The first 6 rows are patterns. Each new row is the sum of 2 different patterns, raised or lowered, with some noise. Before adding, each is slid sideways (what falls off one end comes back at the other) and multiplied by a number that may be negative. Names go in the order of the patterns.
Some rows, each with the names of its patterns after it:
[  5  -5   5  -7  10   9  -8  -4  -3  -9   0   5   5   1  -3  13   3  -9
 -11   6 -10  -1 -10  -5 -10   5  -6  -5  -6   7  -6  -1  -5   9   5  10
  -2   5  -6   4 -13   1  -3  -8] | q_178
[  2  -2  -2  12   8   6 -13  -6   2   2   1  -1   2   5   0  15  -1 -10
   8   7  -8   7  -4 -10  15  -9  -6   4   1   0  11   4  -6   8  -6  -1
 -10  21   3  -3  -4   2  -2 -11] | q_485
[ -8  -7  -2  18  -4   1   2  -6  -5   2   8  -6  -2   1   4 -17   3   3
  10   8  -1  -4  -3   3  -2   4  -2   1  -8  13   5   8   5   6   3 -11
  -1   0  -6  -7   2  -5  -2   0] | q_596
[ -6  12   7   6   4  -9   0  -9   9 -12   8   0  -3   6  13  -4  -7  -7
  -2  13  -1  12  -5   7   4   9 -11  -6  -6  -7   8  -4   7  -5   2  13
 -12  -1   1   3  -2   5   5   1] | q_529
[ -7  -5 -14   0 -15   9   8 -16   3  18  15 -13   7   9  -9   1  -6  -7
  -2  -8  -4  -1  17  -3   0   7   9   4  -6   2 -13  14   8  -5   9  11
   9   5 -12   3  -5   3  -5  -4] | q_93
[-12   6 -10   2  -6   2  -8   1  -1   0  -2  -5 -18   9   3 -15   6   7
 -11   5   0  -6   5   2   3  -5   8  11  15   1   9  -3  -4   3   4   5
  11   4  -1 -11 -16   2  13   8] | q_71

New rows, each followed by the names of its patterns:
[  7  -2 -26   5  -7   1  -2  12   3 -17   0  -4 -11  -5  19  -1  -5 -14
   2   2  -7  -9   0  -9  -6 -10  -8  -3  -9 -12 -15 -13  -1 -12   6  -5
   5   8  14  -6   7  -7   1  -6] | q_178 q_596
[ -9   3  -2  10  -2  17   9  12  13   5  13  10   9  14  -9   9  16   4
  -8  -1  11  -2   0  16  -2   5   6   5  17   9  12 -11  16   2   3   2
  -1   1   8  18   3   3   0   1] | q_529 q_93
[  5   0 -12   5 -11  18  13  -2   9   9   4   5  -4  15  11   6  -8  -5
   7  -4  -1   2  -4  10  16  -9   7  18  16  -3  21   6  -5  14  -4  -6
  10  -6   1   6  15   1   2  13] | q_93 q_71
[11 32 12  4 20 10 16 14 17  6 15 11  8  8 29 24 18  4 12  9 -5 15 16 14
 27 19 27  2  0  7 18  5 12  7 13  7 31  9  0 16 25  0 18  5] | q_178 q_485
[  8  13  10 -11  23  13   1  17  21  -4  17  12   9   9  15  12   7   9
  15  15  11  14  10   4  19  12  15  24   9  11  -4  -1   4  15  20   1
  14   5   9   0   8   0  11   1] | q_178 q_71
[ 18   0  -6  -8  11 -12  -8 -18  -2 -13  10   2  -4  -6   4 -13  -3  -1
  20  21  10 -12   0   9   0   2   2   6  -5  15  -1   9  -3  11  16  14
  -8  -2   9  -3  -1  17  -1   1] | q_178 q_71
[  3  -1  10  15   6   6   8  19   8   5   5   3  27   9  -1  14  11  17
  17   0  13   0  20   5  -3  -7   6 -13   6 -13  13   9  -4   7  21  16
  -1   9  15  -5  15   6   9   4] | q_178 q_93
[  3   4  -6   3  -1   0   1  -1   9   7  -4  -8  -4 -16  -1   0   1 -13
   5 -10  -3  -8   4  -9  -1  -5   4   1   2 -12   7  -3  -7  -5   5  -8
  -3   2  -6   5  -5   6   1  -2] | q_178 q_71
[  5  -2  10   0   1  14 -14   1 -10   3 -13 -11  16   5   4  14   4  -5
  -1   1   3  -6   3  10  -1  -2  10   0  14  10   8 -10  10   7   6  -9
  20  -1   3 -16 -10  -9   5  -2] | q_178 q_596
[-12  -6  -6  -3  -3  -9  -1   9  -4  -2  -2 -13   0  -4   3  -2 -11  11
  -2  -9 -11   3 -12  -6 -10  -2 -15  -3 -10  -9  -1   2  -3  -8   0  -1
   2   5  -8  -7  -5   3  -7   0] | q_178 q_529
[  5   6  -3   7  17  17   9 -20   8  -4   6   6   7  -2   7  15  10  10
  -4  24  -2   5  -5 -11  14   8   7   0   9  -3   4   3  17 -15  -4  -6
  -1   7   3  20   0  13   4  11] | q_596 q_529
[ 1 25  2 10  5 28 12  7  8 10  3 -7 13  6 11 25 16 14 -3  0 10 13 18 19
 12  9  6 31  7  8 17 21  3 22  7  3 25  4  9 25  7  9 29 10] | q_485 q_71
[ -2  -2  -6  -8 -11 -15   0 -11 -14   2   4 -14   1  -5  -4   0   0  -8
  -5   0   3  -3  -1   0  -4 -13  -8  -9  -2  -3   0  -8  -3 -14  -4   4
  -5  -9  -6  -7 -10 -13   1  -8] | q_178 q_71
[  2  24  -3   5  10  11 -15  -8  18  -5 -13  14   9  15  11  -4  12  -1
   9 -14   4  -2   8   3   5  15  -2  17 -12   2   6 -13   5  -2  -1  11
   4   5  -2   7  12   0   4  11] | q_529 q_93
[-13  -8  -1   1  11  -9 -13  -6  -2 -12  -3  -6   5  -6   2  -6   0  -2
   0   2  12  -8   2  -1 -11   0   1 -14 -11   6  -9  -9   0  -1  -4  -5
 -10   0  -6  -1  -9  -3  -5 -10] | q_93 q_71
[-11   6  -9  -6  -8  -2  -3   0   3 -12  -3  -7   1 -14  -9   3   1  -2
  -7  -4  -8  -6  -6   1 -12  -7 -11   0   3  -1   3  -6   4 -13  -5  -3
 -10 -15  -1  -2  -1  -3 -15  -7] | q_596 q_529
[-12  -5 -15 -14  -6  -7 -13  -8   6  -6 -17  -1   1   2  -6  -6 -17   0
   0 -11   3   0  -1  -8  -6  -2  -5  -1  -6  -8 -17 -11 -15 -11 -19   1
  -4 -17  -4   1  -1 -16   8  -2] | q_596 q_93
[19 -3  7  8 -1  4 -1 17 -4 11  6 -5  4 10 10  3 -1  3 13  4 11 -2 10 -1
 10  3 -5 -3  4  6  2 14 -7 10 16 -5  3  5  0  1 11  4  9  1] | q_485 q_529
[ 13  21   5  19  18   5   9 -13  13 -10  13   0  -2   3   8 -11  -1 -15
  11  22 -12  17  18  25  -6  19   4  -9   1  -7   5  -2   3  -3   5  31
  -7   4  11  14   7   2  10  -7] | q_529 q_93
[ -3 -10  -1   6   3  -1  10   4  -3  -7  18  -8  -8  -1   2 -13  10  -7
 -11   7   0  -9   2  -2   8  14  12  -5  12 -10   3 -19  19   0  -7   2
  -2   4 -14  10   6  -7   8   4] | q_178 q_485
[-11 -14  11  -6 -14  12  -1   2   3   2   2   0   0 -10  -6  -4  -8  -8
   1   4   2   4  -4  -9   3  -5 -11 -14  -1  11   2   4 -11   2  -5   6
  -2   6  -6  15  -4  -3  14  -7] | q_529 q_93
[  2   1   9   5  20  -9  -1   8  -2   4   0   8  12  10   7   5  13   7
   6  14  22  12  20  -7   2  13   8 -10  -5  12   8   3  16   9   7  15
   5  16  10   2   0  10   7   0] | q_529 q_93
[  9   5   9  11  24   9  -2  20  30   9   1  22  -5  30  30  -6  30  28
  17  16   2   5   4  21   1  15   6  18 -20   8   2  25  19   1  26  28
  28   3   7  14  -2  26  14   5] | q_485 q_93
[-21 -16  -9 -19  -5  17 -23   0   4  -2  -5 -14 -16 -23  10  -9  -6   2
  10 -18  -5 -17  -1 -15  -3  -2 -13 -13 -10 -33 -15 -26  12   5 -24  -7
   9   7 -22  -6  -1 -30  -7  -5] | q_485 q_93
[-11   5  -8   0  -5  -2  -8   3  -3  -4 -13  -3  -3   6  -9  -5   3 -14
  -9   2  -9  -8   5 -10  -8 -11  -7 -10 -12 -14  -8 -11  -6  -3  -9  -5
 -14 -16 -12  -7   0   4  -2 -15] | q_596 q_71
[ -3  -3  11  -5   5   4  -3   8  10   5 -11  -7  -4   9  -2   8   6   8
   5  13  -2  -3   0  -2   8   4  11   0  -7  15  -8   1   8   7  -1   1
  11   5  -4   9  19   5   3 -11] | q_596 q_529
[  0  -5 -11   6 -12 -22  -7  -9 -14  -9  -6 -17  -5 -13 -16 -22   2   8
 -14 -12  -7 -15 -20  -6  -5 -16  -3  -3  -3 -33 -10  -4   0  -3 -12 -10
  -9  -7  -1  -6 -17  -4 -12  -4] | q_485 q_596
[-5  2  5 -1  1 18 -6  9  6 11  1  7 -2 13 15 10  9 13  7 -2 -4 11  7  0
 12 10 11  2 17  7 -3  1 12  4  7 10 10  9  5 14 10 -9  0 16] | q_178 q_485
[ -2  -6 -11 -15   0 -11  -5   3  -1  -6  17   1 -17  -8  -4 -15 -13   4
  -7 -16  -3  -8 -11 -19   4 -13  -8   1   9   5  -6 -11   2  -9  -1 -16
  -1  -3 -11  13  -9  -6  -5  10] | q_178 q_485
[21 15 25  3 21  5 -4  4 -2 11  4  9  1  9 31 -4  7 14 16  9  8 15  1 12
 24 12 19 19  6 13 -7 19 -6 17  5  3  9 16 -4  2 -8 13 25 -3] | q_529 q_93
[ -4   4   3  -3   6   8   1  -3   5   5  -8  15  -6  -7 -10 -11  -1   2
  11  -5   2   0   6   0   3 -10 -12   0  -1  -9   1  14   5   2  -2   7
  -5   6  -1  -3   2   2  -7 -16] | q_596 q_93
[ -1 -20   3  -7  -1  -2  11  -2  -4  10   2  13  -6  11 -13 -14   7   5
   5  14   0  -7 -16 -16   1  -3   1  -4  11 -16   8  -6   7  -6   6  -8
   3   1  -1 -23  10   1 -10  -5] | q_178 q_71
[ -8  11  -4  -2 -10  -6   3   2   2   5   3  14   6   8  19  -1  16  -9
   2   6  -6  -5  -5  15   5  -5   5  -1   6   9  -5   5  12  11 -13  13
   3   6   0   6   3   6  15  -3] | q_178 q_93
[ 6  7 20  9  8 20 14  6  8 12 -5 21 12  0 22 11 10 13  1 10 10 12  2 10
  0  3 -7 19  0 12 10 -1 10 14 18 -2 10 21  5 11 -4  0  6  3] | q_485 q_93
[-3  5  1 -2  6  2  0  3  4 -7  0  5 13  5  5 -3  5 15  1  7  1  9  1 11
  2  6 -1 11 10 20  1  5 15 -6 -1 11 -3  0  9 -2  1  2  3 -5] | q_596 q_71
[  6 -14  -5 -10  -3  -3  -3  -1  -4  -1  -4 -14   8   6 -13  10   0 -13
   9  -3 -14  -3   6  -2 -10   8   7  14   3   8   0  -3   2  -6   4   9
   0  -6 -12 -13  -1  14   1 -16] | q_93 q_71
[13 31 18  8  6  2 17  5 19 20 16 16 18 16 18 19 19 27 29 17  6 21 20  6
 11  1 23 14  4 18 10 22 13  6  8 17  8  5 19 12  6  5  2 15] | q_93 q_71
[ -6  -7   1  -9   0  -3 -12   8   7  -1  -5  -5  -3  -1  -4   4 -11  -4
   0  -2 -12  -7 -13 -13   0   4  -2  -6  -2   1 -15  -3   0  -6  -6   0
   2 -14  -5   6   7   4  -3 -11] | q_596 q_529
[  1  -3  -2   3  -4  -5 -14  -4   2  -3  -3 -10  10 -12   1  -2   1  -4
   2   3  -5  12  -2  -1   0   7   3  -7   0   1  -6  -2  -3  -8  -9  -6
  -6 -10 -15   1   1  -6   0  16] | q_529 q_93
[  5 -11   0   9  -3 -12 -10   9  -8   9 -17  -9  -4  -2 -12 -11  -8  14
  -7   2  -6  10   7  13   2  13  -5  13 -16  -4   9  -7  -9 -13  13 -10
   0  13  -6   2   3  -6   6   8] | q_178 q_93
[  9   3   2  11  -5   7 -11  19  -3  -1  11  10   6  -1   0  -3  -8  -6
   4 -14  -3  10   3  -9   8  17   6   6  11  -9   2   8  14 -10   5   3
   9 -22   0  -4  11   3   6  -5] | q_178 q_596
[-25 -13 -16 -12 -11   4  -5  -9 -10 -10  -3 -25 -10 -30  -2 -10 -12  -6
  -4  -6   0 -27  -9 -20  -2 -13  -8 -20 -14 -30 -10 -36   0  -5 -32  -5
   4   7 -29   2   4 -26 -13 -21] | q_178 q_93
